The rows are grouped in 3 ways, from coarse to fine. Each group lies inside one group of the grouping before and may be the whole of it. The rows also spread widely along 12 directions, which tell nothing about the answers.
In the rows, 128 means zero.
Some rows, each with its group in each grouping after it:
152  113  176  118  128  121  94  181  107  140  93  79  127  99  125  109  112  135  148  155  113  108  144  113  157  162  126  145  100  120 : guf j557 j75
109  88  134  97  116  122  128  145  103  160  140  114  114  109  143  144  145  101  92  158  130  112  118  126  149  119  94  153  152  136 : guf j404 j662
117  91  132  123  134  121  117  99  117  132  105  141  132  138  132  167  141  139  109  115  120  149  115  105  138  114  113  103  143  142 : Malo j806 j613
102  137  91  111  103  117  96  118  117  100  146  126  133  106  111  112  147  130  102  166  126  97  121  130  148  142  126  162  117  103 : Migot j374 j771
162  119  149  123  141  119  133  159  141  120  95  122  143  156  132  118  107  127  123  98  108  176  137  120  96  131  116  114  97  106 : sutas j268 j532
92  114  92  146  145  122  167  109  124  141  133  125  117  179  154  139  114  98  135  120  165  119  105  138  137  113  158  132  145  169 : Malo j806 j295
145  144  137  122  126  135  115  140  122  119  139  137  114  106  122  142  130  145  137  147  132  120  125  141  132  128  151  133  130  127 : Malo j372 j615
134  126  154  139  139  132  143  140  126  142  131  125  112  130  147  141  117  130  145  116  125  120  122  122  134  136  119  127  137  145 : guf j557 j378
167  139  116  111  127  124  131  143  117  119  115  125  141  121  99  131  114  100  117  112  115  148  132  154  126  105  112  133  106  117 : Migot j261 j981
119  137  145  158  147  125  123  104  132  136  140  110  136  150  107  98  132  134  152  132  128  122  142  154  121  117  123  80  139  138 : Migot j957 j825
131  147  122  149  143  139  130  119  130  133  141  134  120  131  124  130  120  127  157  130  135  116  128  145  127  117  147  109  135  143 : Migot j957 j600
118  136  130  139  132  119  98  114  128  117  128  115  140  138  106  98  134  149  136  143  127  120  141  142  131  139  137  109  118  124 : Migot j957 j884
111  122  164  119  119  109  131  118  127  146  130  119  138  148  127  122  128  144  96  98  142  149  135  139  137  143  92  143  146  165 : guf j292 j717
134  133  102  124  121  133  122  130  142  132  113  138  148  121  137  115  120  112  129  111  128  148  143  124  96  130  140  129  124  112 : guf j404 j53
107  120  109  112  107  134  140  117  129  120  106  131  152  130  118  141  102  90  99  96  153  147  125  123  143  113  111  164  125  161 : Migot j261 j188
164  164  117  127  143  121  105  141  123  142  149  138  118  110  136  118  128  164  152  123  122  132  141  155  119  138  163  126  132  122 : sutas j268 j49
81  105  115  139  132  109  124  116  137  137  133  107  135  164  165  90  133  134  125  125  128  122  128  96  120  150  116  127  137  126 : sutas j268 j693
131  148  148  127  119  148  141  155  140  121  127  132  120  107  139  141  94  116  144  114  147  126  128  119  134  130  131  166  123  158 : Migot j722 j552
84  107  127  130  128  116  95  120  137  144  140  114  129  143  163  96  150  151  115  144  121  120  130  100  121  159  110  126  143  124 : Migot j374 j824
124  129  107  150  141  137  128  111  126  134  126  136  124  122  144  143  123  119  160  117  116  111  121  107  133  117  129  107  141  137 : Migot j722 j562
123  130  141  119  110  133  130  145  115  99  120  108  129  102  110  132  114  104  128  152  132  102  121  111  155  127  120  164  109  123 : Malo j812 j19
122  96  103  133  134  93  127  75  90  97  93  119  151  159  83  159  149  127  106  115  93  128  106  120  166  106  91  93  112  117 : Nasu j120 j194
123  105  163  97  123  124  109  172  124  156  115  108  124  119  152  130  123  139  114  133  149  146  141  126  139  150  127  172  131  159 : Nasu j348 j264
177  174  125  132  128  121  121  134  114  125  130  124  134  97  110  122  121  135  153  103  98  125  139  142  129  132  118  135  117  110 : guf j303 j919
141  152  99  133  125  119  136  107  124  100  113  128  148  130  104  126  115  111  136  101  122  134  127  128  129  113  130  131  114  118 : Malo j806 j653
131  109  172  125  128  132  151  144  137  111  108  120  137  146  113  147  118  117  115  119  127  155  125  122  127  112  97  121  112  132 : Nasu j773 j723
142  117  151  107  129  118  120  152  121  128  127  132  124  131  123  143  125  148  105  129  134  151  126  140  133  136  129  133  119  130 : sutas j570 j776
117  104  141  114  111  130  122  142  122  113  120  130  126  121  125  146  137  129  100  151  125  124  117  118  137  137  119  140  117  114 : guf j303 j925
121  94  159  132  122  150  115  149  149  106  111  145  127  132  128  137  143  143  111  168  122  144  127  111  96  135  141  92  111  87 : guf j303 j940
133  146  144  119  113  147  133  148  138  132  98  122  147  108  124  133  77  104  138  90  167  148  144  129  143  130  140  176  118  183 : Migot j261 j188
155  130  132  121  146  129  125  147  127  130  123  151  113  140  141  157  122  150  130  125  134  153  122  146  115  134  165  125  123  136 : Malo j812 j19
133  149  132  128  121  149  157  132  146  109  156  158  119  124  117  145  123  111  117  125  140  139  120  151  103  96  121  128  136  128 : Migot j722 j552
143  101  140  140  141  139  155  157  123  120  89  99  133  140  126  134  98  69  150  138  118  125  121  104  126  104  125  114  103  113 : Malo j812 j19
119  143  143  138  130  125  134  135  128  123  125  105  132  138  124  107  108  123  147  131  152  118  135  137  137  139  149  146  122  149 : Malo j812 j19
127  147  143  147  134  139  129  111  133  138  131  133  127  120  134  143  113  132  155  105  133  123  129  121  139  125  123  121  144  163 : Migot j374 j771
167  153  90  133  139  117  115  99  109  129  122  159  131  119  118  161  135  153  142  92  104  140  124  147  131  126  144  109  131  124 : guf j303 j925
156  176  126  131  123  134  126  131  129  102  146  162  118  110  108  148  126  164  136  123  136  127  126  166  129  141  167  141  115  126 : guf j303 j940
182  164  94  96  128  118  85  141  100  162  142  164  110  65  154  167  138  167  134  98  100  130  131  136  141  149  141  167  144  132 : guf j292 j717
175  174  116  125  142  95  144  133  104  127  136  106  131  131  123  116  109  121  145  77  96  130  126  143  138  132  97  158  117  128 : Malo j812 j19
148  128  176  123  140  136  133  151  131  140  141  134  113  132  114  145  137  145  127  146  146  147  136  173  118  112  140  111  138  143 : Nasu j348 j264
149  132  114  126  136  120  144  150  110  137  147  121  109  132  132  131  134  112  128  141  113  113  115  152  128  124  128  134  125  107 : guf j303 j925
132  129  105  133  144  104  139  142  127  135  136  106  125  154  165  98  122  118  138  105  97  125  122  105  115  142  103  136  120  105 : sutas j268 j693
153  126  133  115  132  137  120  144  112  159  155  141  103  90  137  151  151  126  129  158  114  116  127  147  123  110  124  116  154  114 : guf j404 j53
132  138  89  135  135  134  136  102  118  132  134  150  127  112  141  162  138  118  150  101  113  120  118  114  132  106  120  123  150  134 : Nasu j348 j264
119  130  111  130  129  107  93  115  123  97  123  137  135  142  118  122  140  180  123  136  126  126  125  127  138  166  161  119  104  111 : sutas j570 j776

New rows, each followed by its group in each grouping:
144  108  142  121  137  123  112  117  135  139  118  141  148  136  120  128  141  146  110  109  112  178  143  127  95  113  107  75  140  109 : sutas j570 j776
108  134  140  136  120  139  100  102  143  103  141  155  132  126  104  134  149  165  115  157  142  130  130  144  121  132  146  99  132  123 : Migot j374 j771
156  137  173  106  115  130  118  158  118  107  113  119  128  111  89  140  112  138  117  146  148  140  133  159  146  126  143  148  107  139 : Malo j372 j615
155  157  99  140  119  143  134  131  117  80  123  122  133  94  89  129  118  91  162  155  110  90  119  125  134  101  146  124  100  83 : Malo j372 j615
134  130  145  106  141  72  123  126  88  136  171  120  102  157  123  141  154  186  86  123  116  126  105  169  170  154  94  146  135  146 : sutas j570 j776
132  148  37  113  118  111  131  100  117  134  127  152  149  126  137  131  125  102  111  76  120  139  125  131  119  124  130  160  136  122 : guf j292 j717
96  102  157  138  117  148  149  147  146  91  101  117  128  144  127  137  106  102  127  155  156  120  115  96  133  126  145  137  102  129 : Malo j806 j653
122  139  145  155  141  125  139  120  119  123  140  105  116  135  123  120  127  127  161  144  129  95  120  129  145  121  130  113  133  137 : Malo j806 j295
149  130  151  119  108  140  117  130  113  123  111  121  144  85  85  140  126  113  127  140  125  125  140  137  145  107  117  124  126  121 : guf j303 j925
113  127  141  106  114  152  139  173  132  141  148  119  110  105  137  126  114  94  121  175  184  116  130  152  129  111  166  176  138  148 : Malo j806 j295
112  134  77  137  125  132  108  102  133  109  126  151  136  124  136  131  136  135  132  122  118  120  120  111  125  135  143  124  124  116 : Migot j261 j188
127  102  161  133  135  131  149  170  112  150  123  91  110  139  123  128  113  91  135  171  149  99  123  149  152  121  142  134  120  140 : guf j292 j717
106  148  122  147  122  139  153  116  138  101  135  125  131  145  116  120  110  110  144  133  162  111  121  141  130  119  156  135  127  145 : Malo j372 j615
100  159  156  118  109  116  135  127  135  120  159  116  125  127  136  109  121  146  112  110  156  123  129  130  143  148  107  187  141  165 : Malo j806 j653
126  133  135  122  140  107  131  135  134  143  142  119  126  171  139  103  128  147  113  116  144  156  132  164  107  140  138  130  139  144 : Malo j372 j615
150  133  102  107  120  125  103  124  111  125  123  130  144  98  101  128  133  109  115  128  106  135  136  136  130  105  105  128  124  106 : Migot j957 j884
134  134  110  135  152  103  140  125  99  152  148  103  106  142  148  128  130  119  147  122  118  102  111  137  150  124  121  138  141  142 : Malo j806 j613
129  113  94  132  138  127  130  113  130  123  101  142  136  141  148  150  122  114  133  102  114  146  118  95  114  117  133  114  125  119 : Malo j806 j653
110  102  134  109  109  132  126  172  135  90  115  103  136  137  113  102  120  89  94  174  129  122  122  118  121  130  115  154  83  87 : Migot j957 j884
151  166  94  139  120  142  157  139  146  82  130  156  134  130  110  131  111  102  134  115  125  127  120  141  100  121  154  137  94  90 : guf j292 j717
118  140  155  143  132  117  153  147  133  125  146  89  127  138  145  91  110  112  148  112  117  109  128  101  130  143  87  142  123  124 : sutas j570 j776
123  125  158  150  130  145  140  130  125  115  125  106  130  118  98  127  130  106  159  162  138  100  133  135  141  102  130  103  127  126 : Nasu j348 j264
132  136  149  133  138  148  135  151  131  142  151  133  103  118  146  144  117  122  148  138  138  114  122  133  131  121  133  134  137  150 : Migot j957 j884
142  159  142  140  128  119  83  97  144  96  111  151  151  124  111  126  132  196  136  95  106  151  141  117  122  162  128  106  110  123 : Migot j374 j824
99  99  169  140  135  140  148  156  154  119  133  114  120  159  146  115  134  119  123  156  135  135  126  111  97  127  120  111  122  113 : Nasu j120 j194
104  124  130  141  127  145  138  108  135  134  139  140  125  129  124  142  125  117  134  134  153  124  126  137  129  103  134  112  154  158 : Migot j722 j552
159  164  94  131  130  122  134  124  114  97  130  140  134  113  100  141  112  125  147  111  122  118  121  141  142  121  151  134  104  113 : sutas j570 j776
139  129  133  124  131  107  125  140  118  101  109  119  123  142  147  141  116  147  130  101  97  127  107  92  144  159  106  151  101  126 : Malo j372 j615
135  123  135  128  141  118  130  130  123  142  122  129  120  146  152  146  119  139  125  92  114  143  117  119  138  140  103  134  129  155 : Migot j261 j188
87  125  102  120  113  139  100  116  135  132  144  133  137  114  128  107  137  125  117  158  158  118  140  138  124  127  151  140  143  136 : Migot j957 j825
131  134  175  121  119  107  126  126  112  116  124  98  136  123  112  122  124  139  117  112  111  127  128  116  154  138  73  149  125  141 : Malo j812 j19
110  178  153  146  125  114  155  116  135  106  165  108  131  149  106  96  123  142  137  111  153  113  134  162  137  134  118  152  130  156 : Nasu j120 j194
130  102  179  139  144  131  127  155  128  150  110  98  119  136  139  125  112  123  146  139  124  129  132  115  134  128  112  109  128  147 : Migot j722 j552
121  135  87  132  138  129  131  131  111  140  137  125  114  123  147  140  112  106  152  129  134  97  115  129  152  128  147  153  129  150 : Migot j957 j825
116  134  145  126  117  137  131  108  143  114  128  148  141  126  121  146  135  143  119  103  139  151  134  124  120  120  111  127  143  146 : Nasu j348 j264
137  143  92  138  151  104  134  117  122  123  145  141  114  153  162  140  147  153  142  93  90  125  110  118  120  146  113  128  129  117 : Nasu j348 j264
111  119  199  116  112  133  124  139  128  123  139  108  124  113  107  127  135  137  106  157  150  128  132  135  143  119  102  138  139  146 : Malo j806 j613
123  153  123  134  118  135  120  118  131  114  163  151  118  113  117  129  152  153  125  151  133  112  126  154  120  133  147  123  139  112 : guf j303 j925
132  117  122  126  135  119  126  135  105  162  116  110  123  119  145  137  116  112  143  123  132  113  129  128  153  133  132  143  137  154 : guf j404 j53
146  127  135  114  130  126  119  112  121  128  125  149  130  120  113  158  139  142  110  115  126  157  125  142  124  106  122  113  141  133 : Malo j806 j613
106  135  149  148  129  123  117  102  132  126  135  122  131  130  132  122  130  154  143  114  122  117  129  111  139  139  105  115  142  152 : Migot j722 j552
165  153  144  121  134  134  119  151  114  125  144  129  113  98  105  141  124  130  142  144  118  117  129  158  139  115  127  131  118  124 : Migot j957 j825
111  126  142  144  131  120  138  99  128  125  139  108  137  141  116  108  141  117  129  126  117  123  128  119  122  105  89  100  147  121 : Malo j806 j653
135  135  134  117  120  134  133  127  120  134  139  115  142  107  90  118  137  99  120  144  139  134  145  160  121  85  116  121  142  122 : Nasu j120 j194
134  147  153  115  119  124  151  143  120  119  141  115  128  124  102  133  118  116  116  122  148  131  129  158  144  112  113  161  125  150 : Nasu j120 j194
145  128  138  114  129  117  81  125  119  142  112  124  139  104  127  123  138  160  130  126  118  147  146  123  129  136  132  121  135  128 : Malo j806 j295
112  110  126  136  138  98  140  103  108  144  122  119  129  168  133  139  132  136  112  101  123  127  115  134  153  138  105  123  138  156 : guf j292 j717
114  129  116  133  139  141  118  126  143  162  119  139  131  132  174  134  104  128  149  88  147  146  138  108  119  139  145  139  149  177 : Migot j957 j884
101  137  66  126  126  97  102  105  119  107  144  124  136  139  137  105  156  153  124  136  110  107  120  120  138  155  135  147  117  100 : Nasu j773 j723
97  123  108  137  130  142  129  77  141  144  148  166  133  132  147  147  148  135  121  112  142  147  128  120  102  105  130  97  182  148 : Malo j812 j19
129  144  133  133  130  122  142  130  128  112  127  125  123  136  142  137  112  131  138  104  128  126  115  112  137  137  122  151  120  143 : Malo j806 j295
108  117  152  130  120  136  154  153  129  100  120  110  121  129  132  148  110  107  136  140  137  105  109  99  158  131  115  162  104  139 : Nasu j773 j723
134  120  145  158  130  150  115  126  135  129  90  120  144  111  126  131  111  123  172  131  125  121  144  100  127  130  151  94  121  125 : guf j303 j919
113  146  178  144  108  148  122  123  157  99  129  130  145  117  96  105  127  147  133  146  152  128  151  139  110  136  138  112  121  125 : guf j404 j53
110  100  115  123  129  140  88  124  133  146  123  142  127  119  139  133  145  137  121  165  138  133  133  125  118  127  157  102  142  122 : Migot j374 j771
70  127  176  149  97  148  128  102  150  100  127  133  138  117  132  135  124  151  127  125  149  110  128  82  146  153  107  142  139  158 : guf j303 j919
116  123  136  121  125  138  123  147  130  135  144  131  120  112  139  129  126  131  129  150  152  120  130  127  130  132  149  138  137  133 : sutas j570 j776
131  95  119  124  138  124  130  176  129  133  105  113  117  151  155  122  120  108  126  158  125  124  121  123  114  148  157  132  96  101 : guf j404 j53
107  148  122  142  152  108  146  116  144  136  167  152  105  183  175  134  140  180  126  88  140  146  115  144  108  157  141  134  147  162 : Nasu j120 j194
150  140  123  136  136  154  91  117  128  153  123  150  129  81  132  148  129  144  165  126  126  129  147  126  125  117  155  99  150  143 : Migot j261 j981
130  126  115  128  136  131  145  135  122  123  136  132  117  139  134  146  119  103  127  123  121  121  110  129  134  113  115  133  123  132 : Migot j957 j884
114  122  137  134  139  108  125  145  115  142  133  84  123  146  135  98  133  129  144  147  133  104  132  140  146  144  128  141  126  137 : Nasu j348 j264
127  152  146  149  140  123  122  136  130  137  130  114  116  128  155  122  105  152  168  104  127  112  129  112  145  158  130  146  128  165 : Migot j722 j552
116  115  132  121  124  112  121  137  126  124  136  105  138  135  127  96  135  125  113  139  118  127  132  117  122  135  103  124  123  101 : sutas j570 j776
115  134  131  134  125  130  142  126  122  98  151  126  114  138  98  131  138  122  121  177  152  102  112  163  140  109  155  124  121  120 : Malo j806 j295
129  134  79  133  134  138  127  120  128  135  136  147  123  113  151  139  127  105  147  119  113  120  121  111  115  112  132  125  141  120 : Migot j722 j552
150  110  120  99  144  116  112  188  104  173  135  104  94  112  181  129  129  118  133  152  115  119  120  119  132  140  136  165  131  121 : Malo j806 j295
171  144  144  106  135  125  137  174  108  140  155  124  100  100  135  144  124  122  129  138  114  120  120  147  138  117  116  156  126  119 : sutas j268 j532
130  139  161  127  110  145  104  128  134  128  123  123  146  90  99  108  127  135  134  144  143  128  156  139  124  126  132  122  137  127 : guf j557 j378
142  140  164  136  135  131  133  137  134  122  135  115  130  131  115  116  121  123  134  120  112  134  134  133  119  118  93  112  122  124 : Migot j957 j884
105  127  140  117  122  124  109  146  132  134  136  117  124  128  144  114  120  142  119  134  145  124  133  127  138  154  128  163  126  152 : Migot j957 j825
149  140  44  128  151  109  130  130  102  162  136  119  121  127  163  119  119  97  161  110  110  109  123  130  132  118  151  142  135  118 : sutas j268 j693
158  109  113  114  135  145  113  130  121  159  102  168  129  115  131  181  126  132  124  119  142  167  134  150  116  109  172  104  144  142 : guf j303 j925
147  103  103  124  147  132  127  130  108  150  128  142  118  121  130  160  136  112  134  143  120  130  119  134  128  97  143  91  141  114 : sutas j570 j776
142  152  118  112  126  134  122  145  140  141  139  140  134  116  136  120  128  131  131  112  145  153  148  153  101  125  146  149  140  135 : Nasu j348 j264
115  147  143  144  132  130  129  114  136  112  156  140  115  127  145  138  134  153  138  110  107  114  115  105  131  141  92  127  135  137 : Migot j957 j825
